The rows come from 4 hidden closed curves, with some noise, and rows from the same curve form a group. Each curve winds through 6 dimensions. The rows are also pushed far along 4 directions, which tell nothing about the answers.
Some rows, each with its group after it:
[-28  17 -25  21  -1 -23  -4   3 -22  50 -29  20  -2  -5 -14 -18] : q539
[ 15   8 -13  -4  -7 -10   3  16  -2  17  -7  -8 -16  -9  -6  -9] : q710
[-24 -32  30  17 -23  -7 -11  -2  -7  -3 -16  39  -6  10  -3  -9] : q36
[  6 -43  42  38   6  11  17  18   7 -25  -6  19 -13  -9  10 -61] : q36
[ 15   3  20   2 -76 -12  28  18  -9 -14 -36 -13 -25  16   5 -21] : q710
[ 22  43 -26 -17 -44  15  13   1  -9  -7  -5 -65  16  26  16  35] : q36
[-17  -3  -4  11  -4  -9  12 -10 -14   0 -17  31   1  27  -2   4] : q740
[ 15   6   4   3   3  12   7   3 -20 -16  14  -9   2  -2 -10 -21] : q36
[ -7 -23  31  26 -24  -1   8  25   1 -10  -6  16 -25  -3   6 -16] : q710
[ 20  13 -22  10  35  11   8   0   0  19   1 -38  22  -3   2  -9] : q740
[  2  15  18   5 -63 -11  14   8 -15 -26 -34 -24  -4  48  21  21] : q36
[ -7  30 -20 -19   5 -20   8   1 -20 -31  12  11  -7  44  19  51] : q36
[  4 -21  13  -4   5  -5   0   2  12   1 -20   5   0 -12  15 -20] : q710
[  6   1   5  -8 -25  -3  -8   3   0   1  -8  -1  -5  -8  -8 -13] : q710
[ 44 -26  18   4  12  55  13 -11  14 -24  11 -50  43  -9   8 -26] : q740
[-15 -38  26  10  43  10 -20  -4  31  -6  15  37  -1 -38   1 -31] : q710
[ -7 -24  19  22 -40  10  19   3   9  -9 -17  11  -7  13  20 -14] : q36
[ 29   7 -20  14   4  20  10  -1  -3  27   3 -34   6  -8 -23 -22] : q539
[-21 -14  -4  23   2  -7   4   8   4  33 -19  18  -5 -23  13 -42] : q710
[-10  -2   4  39 -34 -19  46  15 -19   8 -38  18 -27  27  11 -24] : q740
[-16   8  -8  35 -22 -25  16   5 -27  24 -36  21 -17  33 -11 -14] : q36
[ 15   4 -16  -1  17   0  10  -6  -1  11   7  -9   5   3 -14   1] : q539
[-27  14 -35  18  18 -27 -29  16 -35  60   8  27 -12 -15 -22  -3] : q36
[-29 -14   5  18 -25 -15  -8  -5 -13  14 -18  41  -9  16  -6   1] : q36
[-19 -41  52 -18  24   5  -8 -20  24 -50  -5  42  11  -5  15   2] : q539
[-11  -1  11  15 -36 -19   0   8 -12  -1 -24  28 -24  28 -21  10] : q710
[-17  24 -25 -26  25 -13 -13  -9 -24  -8   9  20  10  22   4  55] : q740
[ 21 -18  22  27  24  47  -6   3   9   2   1 -41  29 -26  -3 -38] : q710
[ -2   8  -4 -19  -1   9   7 -10  -7 -14  -3  -2  14   9  12  23] : q539
[ -4   8  -7   2 -10  -5  11  12 -12  11  -9  -6  -5  -7  12  -3] : q539
[ -5  33   6 -25 -41 -27  -3   2 -16 -16 -17 -20  -3  24   1  34] : q539
[  6   4   5 -11  -5   2 -17   1 -10   1  -8 -20  12   5   0  23] : q539
[-29  19 -18  -4  -1 -30 -29   9 -21  16  11  27 -11   4  -5  18] : q36
[-40   7 -22  -4  17 -25 -11  -8   3  20   7  59 -26  -4   0  18] : q539
[-15   0 -15  12 -30 -17  31   0  -2  12 -11  35 -31  17   1   5] : q740
[-13  16   4  15 -31 -24   1  11 -24  15 -36   7 -19  16 -13  -4] : q740
[  6   7  -2   2  11   5 -24   2  -1   5  -4 -24  18   6   4   9] : q36
[  9  17   1 -12 -53   5  29  17 -14 -29   1 -29 -10  22  28  29] : q710
[-19  23 -26  29 -27 -20  22  16 -21  29 -13  18 -28  16  -9   1] : q710
[ 42  -9  17  36 -20  42  30  22   1  13 -21 -60   3 -31   1 -74] : q539
[ 16 -31  21   4   8  19  -2 -14  12 -13   5   5   6   4 -12  -7] : q539
[ 15 -12  31 -11 -34  34  10   2   1 -55  16 -21  11  15  18  26] : q710
[ 20  21 -24  14 -28   4  22  16 -13  30 -10 -38 -12  -2  -4 -11] : q740
[-32  26 -21 -19  11 -24   6 -26  -2 -13   5  47  -7  22  -9  26] : q740
[ -5   5  -1   7 -37 -12  25  -9  -1  -6 -11  20 -24  25 -11   0] : q539
[ 23 -16   1   3   3  43  -3   0  16  -3  15 -34  25 -16  14  -9] : q36
[-26  25 -21  31 -45 -30   9  20 -30  50 -39   9 -27   6  -6 -18] : q539
[ 47   9 -31 -11  37  39 -17  -6  10  36  17 -69  30 -25 -16   9] : q740
[-24 -29  12   9   9 -16 -23  -9   9  21 -22  48  -2 -10  -8 -23] : q710
[-26  31 -29 -12 -15 -28  -7 -15 -14  18  -8  35 -16  19 -22  31] : q740
[  3  27 -28  -5   1 -11   2  -3  12  25   7 -22  -3  -7  -6   2] : q740
[-14 -16  10  14   0  -4 -19   6   0  19  -4  27 -11 -23 -15 -25] : q740

New rows, each followed by its group:
[  4  34 -15 -15 -10 -21  22  -3  -4 -14 -11 -29   0  38  19  39] : q740
[ 24   9   5   1 -10  32 -11   5  -7 -10  15 -39  15  -3 -15   7] : q710
[ 30 -33  30   9  41  40 -18  13  10 -24  28 -21  20 -35   5 -45] : q36
[-23 -20   0 -10  11 -13  15 -23  31 -21  15  46  -7  17  18  20] : q740
[ -7   5  17  10  -9  -9  -5   9  -1   3 -22 -13  -4  -1   8  -9] : q710
[ 16  11 -19  19 -10   0  -2  16  -8  45 -15 -46   3  -4  -3 -11] : q740
[-45 -12  -1 -36  22 -13 -12 -24  14 -29  21  60   6   8  35  51] : q710
[ -5 -24  13  -6  -2  12   0   0  -2 -17   3   9  10   9  28  26] : q710
[  3   1  20   6 -42  -4   3  23  -8 -13  -8 -11 -17   6   6   5] : q710
[ 18 -17   2  11  29  22  20  -6   4  -7  -1  -6  13   5   8  -5] : q740
[ -7  16   7  -4 -58 -37  36   7  -8 -23 -34  25 -42  44   1  18] : q710
[  3   8 -23  21  38   2 -14  13 -27  43  14  -4   1 -29 -27 -35] : q36
[ 14  59 -46 -22  15   6  -8   2  -7  27  19 -50   8 -26 -12   7] : q539
[-26  19 -25   7  21 -33  -9 -12  -2  38 -19  43 -23   3 -30   6] : q740
[-19  23 -34   4 -15  -8  -5  10 -21  29  11   8  -6   2   0  21] : q710
[  3 -16  21  14  23   7 -16  -5   9   2 -10  -8  18 -12  -8 -30] : q740
[-24  -6  13 -25 -15 -27  -8 -19   4 -22 -22  41  -4  29  11  33] : q710
[ 11 -23  27  -3 -32   5  18  12  -4 -28 -15  -8  -5  19  31  17] : q710
[ 38  23 -14 -26  16  43  -1  -3   8 -12  25 -62  22 -25   6   6] : q539
[ 33   6 -21   9  19  20  -3   6  -5  37  -6 -47   9 -12 -11  -1] : q740
[  0  -9  23  21   0  -9  -8  10   6  14 -30  -6  -6 -12  -8 -37] : q710
[ -6   7  16  32 -19  -4  10  12  -6  11 -30 -16  -6   4   1 -27] : q710
[ 15 -10  24  39 -28  17  39   0  16  -6 -35 -19  -7   4  -1 -59] : q36
[-25  12  -4  20 -58 -22  16   2   3  17 -35  11 -20  27   9   3] : q36
[  1  20 -21   4 -27   7   1   2  -4  16  -7 -25   8  10   7  11] : q36
[-15  -1  14 -12 -12 -14  11 -12 -17 -36 -18  35  -6  40   8  39] : q740
[  2  25 -11 -10 -41 -17  15  -1 -14   9 -35 -22   1  18  11   1] : q710
[  8  26  -8  -5 -49  -4  34  -6  -5 -13  -8 -11 -18  21  -7   0] : q539
[-11   5  27   1 -19 -14  31  -9 -10 -48 -30  19  -5  41  10   4] : q740
[  8   2 -18 -18  46  -7 -16 -14   4  11  23   2  16  -5 -21  21] : q539
[-29 -18  -9  -1  16 -16  24 -23  11 -13   2  65 -13  29  11  26] : q740
[ 25  10  -5  22 -36   1  17  12  -8  25 -33 -55   2  18   0 -10] : q740
[  3 -13  11 -15  16   9  -1 -12  25 -17  17  15  -6 -16  -3   1] : q740
[ 20 -29  35 -12  14  31 -15  -3  15 -43  20  -2  10   0  -5  21] : q710
[-32  11  13   0 -42 -38  11  -4  -1 -17 -18  31 -19  28   7   5] : q740
[ -6  17  -5  13 -37  -2   2  13 -16  22 -20 -13 -11  -7  -3 -19] : q539
[ 17   8 -14 -24  34  15  18 -16   1 -28  12 -16  19  24  16  45] : q740
[-24 -21  -6  10   1 -19 -18  -1  -9  21  -9  54 -13  14  -9  17] : q710
[ -4  30 -29  -7 -28 -26   2  15 -27  25 -19 -11 -12  23   6  34] : q710
[ -2 -18   9  19  10   9   0  14   0  11  -6  -6   3 -12  18 -10] : q710
[-22  27 -13  22 -33 -24   4  16 -22  33 -30 -12 -11  10   8  -4] : q710
[ 18 -18  16  20 -11  28  15   9 -13  -8  10  -9   3 -18  -7 -47] : q36
[-25  32 -11 -18 -34 -33  -5  -2  -9   2 -12  13 -16  12   1  20] : q710
[ 15  13  -7  19 -12   3 -18  30 -13  35  -4 -34  -7 -24 -18 -23] : q710
[  5  34 -28 -16   2  -2 -17   7 -22  24   0 -37  15  -4   0  26] : q539
[-29  15 -24 -12  21 -19 -22   0  -2  24  15  29  -8 -25  -4   9] : q539
[-35  14   3 -18   0 -23 -16 -21  -1  -9 -15  37  -1  12  -3  24] : q539
[ 30 -36  53   6 -47  16   8  22   3 -36 -16 -21 -10   3  11 -17] : q710
[ 15 -35  27  15  32  15  -5  -3  26   1  -9  -6   4 -20  -4 -27] : q740
[ -9  22 -31 -13  28  -5 -10  -5  -4  -5  29  16   1   0  -1  12] : q36
[ -2  27 -22   3  19  -8  10 -10  -1   9 -10  -8   2  17  -6   8] : q36
[-41   6 -28  -4  44 -23 -18  -9  -5  18  10  48  -5  14   7  52] : q710
[ -1  17  -2  20 -11   3   0   0   0  17 -13 -11  -1 -13 -24 -38] : q710
[  5 -20  47 -17 -70  -6  26   2   7 -60 -25  15 -20  28  19   4] : q710
[ 11 -25  29  24 -29 -16  23  16  -3  -1 -22  -2 -20  13  -4 -22] : q539
[-18  -2 -21  12 -14  -6   4   3 -12  22   0  32 -13   5  -4   3] : q710
[ 36 -34  38  13  30  51 -21   3  15   1  10 -48  30 -52 -13 -54] : q36
[ 27  59 -18 -26 -11   6   5   0 -17 -19   3 -79  30  12   5  16] : q740
[  9 -26  12  -9  39   4 -24 -12   9   1  18   6  22 -15 -22  -2] : q539
[ -6  -1  -7 -21  38  -1   1  -4   9 -11  18  14   2  -9  15  25] : q539
[-15   9 -22   9 -30 -37  13  14 -21  28  -3  21 -24  14 -12   7] : q539
[  4 -10 -18  12  13   3 -25   7 -11  37  -2   7   7  -9 -19  -3] : q710
[-14 -24  32  15 -42  -1  22  10  -7 -21 -25  12  -8  22  34   2] : q710
[ -6 -11  -2  12   5  12 -10  -9   8  34  -5  -5   8 -22 -12 -10] : q36
[ -2  -6   9 -11  18  13  -3 -10  18 -16  11  12  -4 -15   6   0] : q539
[ -1  12 -39   3  13  -4  -9   5  -1  49  13   0  -9 -17 -12   9] : q740
[ -9 -22  18  -5  24   9 -22  -4  12 -25  25  34  -3   3  -6  32] : q710
[ 10  26 -15 -22 -27  -9  -9   3  -8   6  -6 -19  -2  -2  -9   8] : q710
